The same things were measured in two ways. Each way mixes the same 10 hidden numbers, adds some noise and spreads widely along 6 directions of its own, which tell nothing about the thing.
Some things both ways: the first way, then the second way.
[-26.7  31.3   1.5  12.1  -6.9 -16.4   3.0 -17.9  11.8  -4.7  26.6  37.2
  11.0   0.8 -20.7  14.5]
[-21.9  13.6   0.0   5.2  12.2  23.3   6.4  -2.8   4.4   7.7  -7.9   2.1
 -21.5 -37.7 -18.4 -11.6  12.3  -7.9  -3.8]

[ -0.8  -7.9  -9.6  -3.5  42.9 -20.0  -4.4 -51.3  -1.3  -0.9  12.5  30.7
 -18.1  -8.8  10.3  19.0]
[-15.3 -18.8  13.8  -8.5  -2.5   5.8  17.2  -5.3   4.2  -2.3 -20.9   0.7
 -23.6 -29.6 -24.0 -26.0  -5.9 -35.7 -20.9]

[-24.3 -16.6  -1.3  20.1 -13.2  -1.4   3.8 -31.3  -2.2   8.2  -9.0  15.1
  41.4 -22.4   4.4   3.9]
[-21.0  53.2  -9.9  34.6  10.3  -0.4   7.5 -12.7  14.4  21.7  28.1 -20.3
  11.5  14.9   1.5  -0.5  12.6  13.8 -24.4]

[-26.8  -4.5  21.9  14.4   8.9  -1.2  17.4   3.2  -6.0  -2.7   0.4  28.0
   7.9   5.4 -26.8   9.9]
[ -3.5  -9.4  36.4  21.8  -8.3  -6.1 -22.9 -30.5   3.3  23.1  -3.2 -24.6
 -33.6 -25.0 -12.2  22.9   0.1   1.4  -2.0]

[-41.6 -31.9  -1.5 -17.4   6.2  -6.5  -1.0  -4.6  -9.4  -6.3 -19.6  -1.2
   1.7 -21.8  38.2  -8.9]
[-49.3  17.5  17.2  28.7   4.9   5.6  24.4  -9.4  11.0  -0.5 -12.6 -18.8
 -17.5 -24.8 -33.0  -1.1 -17.5  -9.3  -5.5]

[ -6.3 -20.4  -1.1  -3.6  -3.8 -21.0  11.5 -56.3  -3.4 -29.5  30.6 -26.3
 -20.8  -4.9  22.2  35.0]
[ 10.7   8.3  -5.3   0.9 -16.5   6.9 -15.7   4.5  -6.5  -0.3   3.3 -12.2
   6.8   3.9  12.7   0.9 -13.8   6.4  -8.7]

[ 13.8 -10.7  -3.9   9.3  -4.2 -20.2  11.4  -5.4 -21.3   8.0 -25.5 -29.6
  15.3  -9.0  -3.0   2.7]
[ 17.1  -7.9   4.8  -4.3  -7.2  -7.7 -13.3   4.7  -8.9 -17.8  -1.1   3.4
  -5.4  12.7   3.5  -1.1   7.8   8.1   8.1]

[ 22.4 -30.4  38.3  -2.9 -15.3  -1.2  -3.9  14.3 -12.5 -14.6   5.1   2.7
 -17.6  26.5  -6.5  -5.3]
[  2.2  16.9 -10.1   2.4  -7.3  -3.5  -8.2  20.5  -4.7 -39.8 -26.4  -9.2
   2.9 -22.9   2.8   8.1 -17.1 -26.8 -39.3]

[  9.7  -2.2  24.0  14.5 -25.2  25.3   5.5  46.8 -15.2  -1.4   7.8  -4.1
 -12.0  45.5 -42.3 -16.4]
[  5.0  -4.9  31.4 -11.2  -1.3  21.3 -26.6 -15.7   6.6   6.0 -27.6 -22.6
 -28.9 -36.2  -5.6  14.3 -23.8  -3.5  -4.5]

[ -2.2   4.9  -7.6  -3.6  -1.2 -12.6  18.1  -2.9  21.6 -30.4  17.6 -18.3
  -5.0   5.5   4.9  -1.8]
[-25.7  22.2  -8.0  23.0 -18.4  10.3  20.0   5.4 -15.4  14.1  15.7 -10.4
  -8.3  14.0 -15.4  -1.1  12.2   5.3  29.5]

[  0.2 -34.2  25.4   6.3   3.1  -9.4  14.3  -2.9  -9.7 -18.4   7.1 -11.6
  -5.7  20.9   1.2  12.3]
[  8.9  -5.9 -13.7  10.9 -43.0   5.7 -33.3 -38.1 -13.2  11.2  -3.7   4.4
 -51.8  -3.0  -9.0  57.5   1.2  -0.6  16.5]

[-10.5  18.9   7.9  15.7   5.4 -30.4   5.2  -2.5  10.8 -18.4  -5.6 -19.8
  16.2  14.7 -29.3   8.9]
[  6.6  19.6 -17.9  23.0  -3.5 -29.9 -18.0   9.8 -32.3 -33.6 -23.5  17.9
 -31.1 -11.7  14.5   3.6  -3.5 -27.3 -51.2]

[  3.1 -24.3   4.1  -1.3   3.8  -9.7  -0.2 -20.2 -29.1  19.4   3.1  -1.7
  14.8  -1.7  22.0  -5.8]
[  0.6 -36.8  50.4 -28.1  15.0  20.4 -23.2  -5.6  17.8 -10.7 -17.5 -17.4
   2.5 -34.4   0.8  14.9 -14.0  -8.5  14.1]

[ 24.3 -48.0  27.2  24.4  -0.6   9.7  10.8  10.9 -23.8   4.2  -2.1  -2.8
  24.2  21.3 -13.0  -7.0]
[  6.9 -13.7  -3.6 -19.7   5.8   8.3   3.7 -14.3  23.7  -4.0 -24.4  10.9
 -34.1 -17.3 -25.2  48.0   0.5 -25.9  11.6]

[ 10.6 -23.9  30.8   4.5  -5.2  12.2   4.9  25.0 -12.4   1.5  19.2 -10.4
  -1.4  22.5 -30.4 -11.5]
[  0.7 -33.6  18.9  -7.1   7.2  -7.6  -0.7   8.5  10.4  -9.0  10.8 -17.7
  40.5  20.2  14.5  20.1  -9.9   6.4  23.8]

[-14.1   5.7  10.6   7.0 -26.0  -1.2  -1.5  32.9 -20.6  -7.2   7.1  16.7
  41.9  12.8 -10.6 -10.3]
[ -6.8  -8.0  15.0 -20.7  15.3  20.2 -16.7  -0.6  -2.8 -19.3 -22.6 -12.2
 -17.1 -48.6 -12.9   0.9   0.2  10.5  11.1]

[ 15.2 -13.9  17.8   6.0  -4.9   6.6   3.6  -6.5   6.1 -25.7  12.7  -3.6
 -16.7  19.9   7.8   8.4]
[ 11.3   9.5  36.3  -2.3  21.5 -20.7  -8.4  18.1   5.8 -14.8   4.9 -30.0
  19.0   2.2   9.3 -28.9   1.8  15.8 -16.9]

[ -8.8 -18.2  23.6   7.4 -18.1  19.5 -17.8 -25.7  31.5 -15.2  27.7  15.7
 -23.5  17.0  17.5   1.1]
[-17.3  21.5  14.4   0.7  28.2   1.7  -1.9   1.7  28.4 -13.1  31.1 -19.6
  36.9   9.6  12.8  -0.2   9.2  15.6  -6.9]

[  6.9 -34.4  41.5  -9.2  -4.9  -8.4   0.1   8.0   5.4 -25.8  15.9 -11.3
  -1.8  25.8  17.7   1.4]
[-32.3  14.1  20.3   2.4   7.7  19.8  -6.6 -11.8  15.4 -25.4  -4.2 -17.0
  -8.1 -25.9 -17.4  24.5  -5.0  -5.1   7.1]

[  9.1 -20.6  13.0   4.7 -18.1   3.5   4.9 -26.4  10.3 -48.5  32.7 -21.4
 -36.7   8.5   8.3  16.4]
[ -5.6   1.1  25.6   1.8  25.8  -7.5  13.3   8.7  23.1  11.0  19.6 -10.6
  17.4  10.2   1.3 -20.3  15.6  15.6   8.8]

[-15.6  -1.8  10.0 -10.7 -32.7   1.9  -7.9 -20.2  -5.5  -2.3  19.0 -13.6
  26.6  -9.4  23.8 -22.4]
[  5.2  -6.1  24.0  -4.4  -7.7   6.0 -22.9 -14.3   0.3   9.8  15.7 -22.4
  16.3  13.5  20.3   0.8  10.0   0.8  -2.5]

[-43.7  -3.4  -8.3  -6.7 -13.9  -5.2   5.4   0.7   2.9 -17.6   5.3 -44.5
  13.9 -16.4  -8.0  -1.4]
[-18.2 -13.1 -26.7  -2.1 -10.9   2.7  41.3  -0.2   8.8   2.2   9.0  18.1
   4.3  39.5 -20.8  -4.0  -3.4   3.9  33.4]

[ 15.1  -7.8  30.1   4.3   8.3 -12.3  -6.8  -9.0   1.4 -15.4  17.0  -9.0
  -5.4  41.7   1.7   0.1]
[  4.4 -16.5  12.8 -16.9  11.2  10.1   6.8  -7.8  19.9 -10.9   4.3  27.0
 -16.1   9.6 -11.0 -12.5  14.2 -13.1   9.6]

[-24.7 -10.7   9.7 -14.8  -6.6 -14.1 -12.4  -7.8  13.1 -38.7  24.0   3.3
 -18.2  25.2  33.0   3.6]
[-32.2  27.1 -31.1  15.8 -18.5  15.4  12.4 -13.8  -9.4   4.8  14.4  18.2
 -20.4  10.8  -8.8 -16.6   8.0   6.8   4.0]

[-10.6   1.8 -25.6  -5.8 -22.2 -15.0   1.1   9.6 -36.8 -19.8 -17.3 -58.0
  33.8 -10.7   6.6 -22.7]
[ -5.5  -0.8  -7.4  20.2 -15.1  12.7 -15.2   7.7 -34.9  -9.8  14.1 -11.6
  -0.4  -8.9  -3.9   3.2 -26.6  33.4  20.3]

[ -0.7 -13.9  15.5  -1.1  -7.6 -15.2   8.6   2.6  -5.3 -37.3  15.2 -29.3
  -0.9  21.6 -14.8  -5.9]
[-10.9 -14.7  -7.7  -8.6  -8.5   0.9  31.7   0.3  12.0   4.4 -17.4  27.4
 -29.5   8.0 -16.6  -9.1  -0.4 -42.2  -4.5]

[-19.5  -9.4  15.9  20.1 -14.4   8.3  -6.1  11.8  -5.2   0.6 -11.4  27.9
  39.0  23.6  11.7 -29.8]
[ -0.7  22.3  -1.2  13.1  25.9 -10.2  -6.6  17.2  -0.9 -22.6 -10.5   1.8
 -13.9 -29.9   0.0  21.5  -2.1 -17.4 -25.9]

[ 15.2 -36.3 -32.6  -8.8 -49.1  19.6  -9.3   1.0 -41.1 -16.4  -8.7 -42.9
   0.2 -37.8  31.5 -38.9]
[  1.8   4.1 -13.5   4.2  16.4 -23.5  38.0  51.9  -6.8  -2.6 -19.9  -9.5
  26.8   2.6   4.5 -35.5  -8.8 -13.9 -23.5]

Other things, the second way, with their names:
K274: [-13.3 -22.1  11.4 -22.9   2.9  21.7  -7.9 -20.6  22.4 -17.5   5.5  -6.4
  13.6  -6.4  -5.3  21.6  -1.2   7.2  24.0]
K598: [ -5.5  -7.0  19.3  15.1   2.5 -18.0   3.1  -1.5   3.6   0.7  25.4 -12.8
   9.8  24.6  -5.5  -7.2   9.7  37.3  26.7]
K827: [ -6.1 -26.6  18.4 -21.8 -25.7  25.5 -16.2 -31.1   6.8   0.4  -8.2  -7.1
 -21.9 -11.4 -10.6  24.2   0.7 -17.3  22.1]
K694: [ 27.3   1.8   1.1 -16.3  -1.8  -5.8  -1.3  17.6  -9.8 -12.8 -31.9   3.4
 -26.6 -10.6  -6.4  -9.5  -7.2 -26.8 -21.4]
K364: [-10.7  -1.4  -6.3  -5.1   9.0  37.0  26.9 -20.2  21.8  25.6  -0.1   4.6
 -13.5  -3.6 -33.1 -18.4 -11.3  13.6  15.2]
K877: [-13.5  23.1  13.4  15.1  10.0  19.7   0.9  -0.3  12.6  32.1  26.3 -37.4
  20.4   1.5   0.2   8.5   0.7  30.0  23.0]
K154: [-34.2  13.1   0.1   1.0   9.3  24.0  18.8 -10.7  14.9   9.1  -4.1 -19.6
   4.6 -12.5 -21.0  -1.7  -5.5   5.7  10.6]
K463: [ -2.4  13.0 -21.2 -22.6   8.7  17.1   6.6  10.4  15.4 -37.3   0.4  13.0
  -6.2  -8.4 -16.7  19.4   2.0  -7.4   8.1]
K767: [ -0.8 -25.6  14.7  -6.7  -1.4   6.8  -0.2  -1.2  16.7  -2.0  22.5 -12.3
   9.9   0.1 -12.8  29.6   6.3  17.4  46.2]
K423: [ 25.7 -28.6   4.9 -31.3  -2.2   7.5   7.1  24.1   5.6  -6.9   4.6  15.1
   7.1  26.3   6.4 -17.5  -4.3   3.5  24.1]
K236: [  2.2 -39.7  27.4 -29.9  -5.9 -11.4 -12.0  11.8   9.7 -31.7 -17.8  -0.9
   3.1 -12.5  12.6   8.9 -10.5 -29.8  -3.5]
K994: [  8.1 -13.7 -35.0   4.4 -12.5   4.7  -0.3   4.4 -19.4  -9.9  22.5   3.5
  25.9  23.8   0.2   2.9  -0.2  38.9  26.4]
K992: [  3.5   5.0  -7.7   3.9 -11.0   4.3   2.2   0.5  -3.1  -1.1  -9.6   9.6
 -17.6   6.3  -4.1  -7.2  -1.3  -7.1  -6.0]
K302: [ 44.3 -16.0 -19.1 -36.5 -19.9   2.7  24.5  21.5  -3.3 -14.3 -45.0  14.8
 -38.8   0.1 -38.0 -22.7   1.8 -18.0   6.9]
K181: [-17.4   2.8  21.8   6.2 -14.6  16.6   6.3 -36.7  18.3  21.1   0.8  -9.4
 -14.6  15.6 -13.9 -14.9  -9.6 -16.9 -15.7]
K32: [-18.3   8.0  13.0  -1.6   0.0  20.2  19.4   9.6  10.2   6.7  -8.4  -5.6
 -30.7 -26.4 -26.7   7.4  -5.1 -21.7  16.4]
K737: [  3.0   6.6  -1.1  26.5  -6.7 -26.1   0.3  13.6 -17.6  -0.5   8.7 -19.6
  16.0  24.9  12.6  10.2 -11.5   9.1  -1.7]
K521: [ 24.2 -18.1  27.0 -30.0  -3.8 -12.4  -9.2 -10.2  17.7  -4.2   1.6  11.9
  -7.8  44.0  17.3 -21.6  27.3  -5.9   4.2]
K516: [-20.7 -19.3  33.4 -21.3   5.1  29.0  18.4   2.5  26.7   7.3   5.4 -18.9
   9.1 -15.8 -18.9   0.4  13.1  -5.3  42.7]
K509: [ -5.2   1.0  20.3  -9.7  14.8  -0.1  25.8  39.1  -0.8 -25.3 -16.2  -9.2
  16.0   3.0  -4.1 -45.5  -5.6   0.6   7.2]
K610: [  9.3 -14.5  10.4   3.6   7.5  -1.4  29.8  19.7  13.5   9.4   8.9  -8.9
  22.6  21.3 -13.0 -14.4  -4.0   1.1  16.3]
K633: [  2.5 -10.3  22.8 -16.0   7.4  -1.5  10.7  -1.0  16.0   6.8 -14.5  -0.3
 -20.9   4.6 -13.1  -3.3  -8.8  -9.8   9.4]
K25: [ 11.6  11.6 -32.5  13.9 -30.9 -13.7  -6.4 -22.0 -23.7  20.3  -8.1  12.0
 -46.9  18.0  -8.4  -6.5   0.3   9.3 -14.9]
K9: [-15.9  20.8   4.3  32.9  12.9 -14.1  39.5  11.3   9.8   4.9  15.1 -16.3
   8.2  12.5 -26.9 -24.4 -14.1   0.4 -17.4]
K206: [-20.8 -11.5  -6.8   0.8  -3.6  23.0  -2.7  -6.4   4.6 -10.1 -17.8   5.7
 -13.4 -37.8 -14.4  13.7 -24.9 -13.6  -6.7]
K419: [ -7.8  19.9 -26.5  31.6   5.1 -14.0  -2.1  -0.5 -10.7  -9.1   6.0  -2.8
   8.1  -7.1   0.3  15.7  -8.9   6.2 -32.3]
K949: [-32.7  20.0 -14.5  40.3  -1.3 -24.1  19.9   1.0 -15.8  17.0  14.2 -20.3
  18.5  11.6   4.5 -19.6   1.8   5.3 -21.9]
K840: [  0.8  -7.7  -9.5   7.0 -22.1  -7.8 -18.7  -5.3 -29.1 -13.7   2.5 -12.8
   3.8  10.3   7.9   0.6 -15.7  24.9   2.9]
K467: [-22.1  15.3 -25.2  10.0   2.2  19.2  32.9  -0.1   4.8   6.9 -18.2  24.4
 -40.8 -14.7 -36.8 -22.4 -10.7   5.2   7.0]
K583: [ 13.3 -53.9   2.6 -23.2 -29.2 -18.6  -7.2 -16.2  -8.2 -16.2  -6.2  14.7
 -11.4  13.6  -0.4 -15.0   0.8 -25.0 -14.6]
K568: [-19.4  29.8 -13.3  15.4   4.8  12.9  14.0  -2.7  -0.8  -7.2 -11.9  14.2
 -28.0 -13.7 -20.3 -29.6  -9.5  -8.0 -27.9]
K990: [  2.7  -7.9  -5.0  -8.6   3.1  -0.3  11.0   7.2  11.6  -9.3  -8.1  33.0
 -16.7   4.2  -1.3 -26.6   5.5 -26.6 -21.9]
K146: [ 34.1 -20.4   2.8 -11.0  -7.2 -22.9 -14.1  22.8  -8.5 -38.5  -5.3   2.9
   2.9   3.1   5.6  19.5  -4.7  -6.9   1.0]
K209: [-30.5   3.7  21.1   7.0  26.4 -10.0  11.2  11.9   2.8 -22.5  -8.3 -15.1
  11.3 -12.2  -2.0 -24.4  -4.8  10.2  -2.4]
K864: [ 22.2  -0.4  11.9   7.8  20.8 -28.6   5.4  38.6  -9.2 -10.0  -9.3  -5.3
  15.3  13.4  19.9 -24.3  -6.9  -4.2 -23.2]

Some of these things the first way, each followed by its name:
[ -2.2 -11.6 -20.7  -8.9   8.1   9.4 -16.9 -13.8   2.0   4.1   0.8 -20.0
 -42.8  -9.9  16.9   0.5] => K840
[ -6.3   2.4  -9.7   7.5  -5.0  -1.4  -1.8  28.9  -1.7   3.7 -21.0 -13.6
   1.6  -5.3 -23.8  -6.7] => K209
[-15.4 -16.4  -1.7  -5.6 -19.4   2.1 -17.1  -8.0 -22.7  -1.5  -3.4  -9.7
 -19.9  -8.4   4.7 -13.8] => K206
[ -8.7 -20.3  20.3 -15.8 -15.6  16.7 -15.4  10.1  -1.5   7.2   8.8  10.6
  -6.0  15.1  27.4 -31.8] => K827
[  1.6  -4.3 -31.7  20.1  11.0   1.0   5.2 -18.0   0.1  -9.8  -7.8 -27.4
 -15.9  -6.9 -15.4  17.4] => K25
[-36.2  11.5  -2.1   3.7  -7.1 -27.0  -5.4 -34.9  -2.1  -8.3  -6.3  -3.0
  -0.3   1.3   6.1   5.6] => K990
[-30.3  17.8 -15.7   8.3 -11.8 -18.4  13.7 -25.0  -5.3 -10.9   9.4 -31.7
  21.0   7.4   1.3   4.4] => K423
[  3.0 -19.4  16.8   7.2 -20.9  41.1  -9.1  13.7  17.9 -10.2   8.1  12.4
 -52.2  19.0   0.7 -24.4] => K767
[ 20.9  -2.3  -9.4   2.6 -15.4   6.8 -16.9  10.3 -17.6  -4.5 -30.4 -36.8
 -11.3 -17.6 -44.1 -25.0] => K583
[ 15.0 -10.9  15.9  23.3  16.4   4.1  -4.1 -16.9  31.2  -0.4  15.2  21.3
 -15.0  38.8  -4.3  11.5] => K463
[ 20.7 -45.3  11.3  10.8  32.4 -12.6  13.3  -4.3 -15.4 -15.2 -12.7   1.9
 -22.1  12.7   3.7  23.9] => K598
[  4.1 -15.6  -1.9   1.7  -7.9  11.1   5.8 -10.4 -24.2   7.7   1.0 -15.1
  -1.9  -9.4   2.5 -16.0] => K610
[-11.8   2.1  26.4   3.2  -3.3  -7.1   4.3  12.0  -3.1  -5.6  16.5   9.0
  -2.4  34.1 -12.8   3.1] => K992
[ -2.0 -19.2 -11.1  12.1 -13.3  11.1   8.0   7.7 -10.8 -13.6  -9.4 -41.5
   9.6  12.0   4.7 -18.2] => K633
[-14.3  -0.5  -2.9  11.8   3.9   8.8  -2.6 -11.5 -24.0  10.5  20.4   7.3
   9.3  12.7 -16.7   6.3] => K364
[ 13.4 -29.0 -12.5  19.9  -1.3  11.3  13.8 -20.7  -9.4   8.8  10.9  14.3
   1.0   0.2   9.7   3.2] => K877
[ -2.3   9.2   6.9  21.1 -17.5   1.2  10.6   8.1   5.1  -7.6 -19.8 -25.9
   1.7   4.0 -37.3  -6.7] => K146
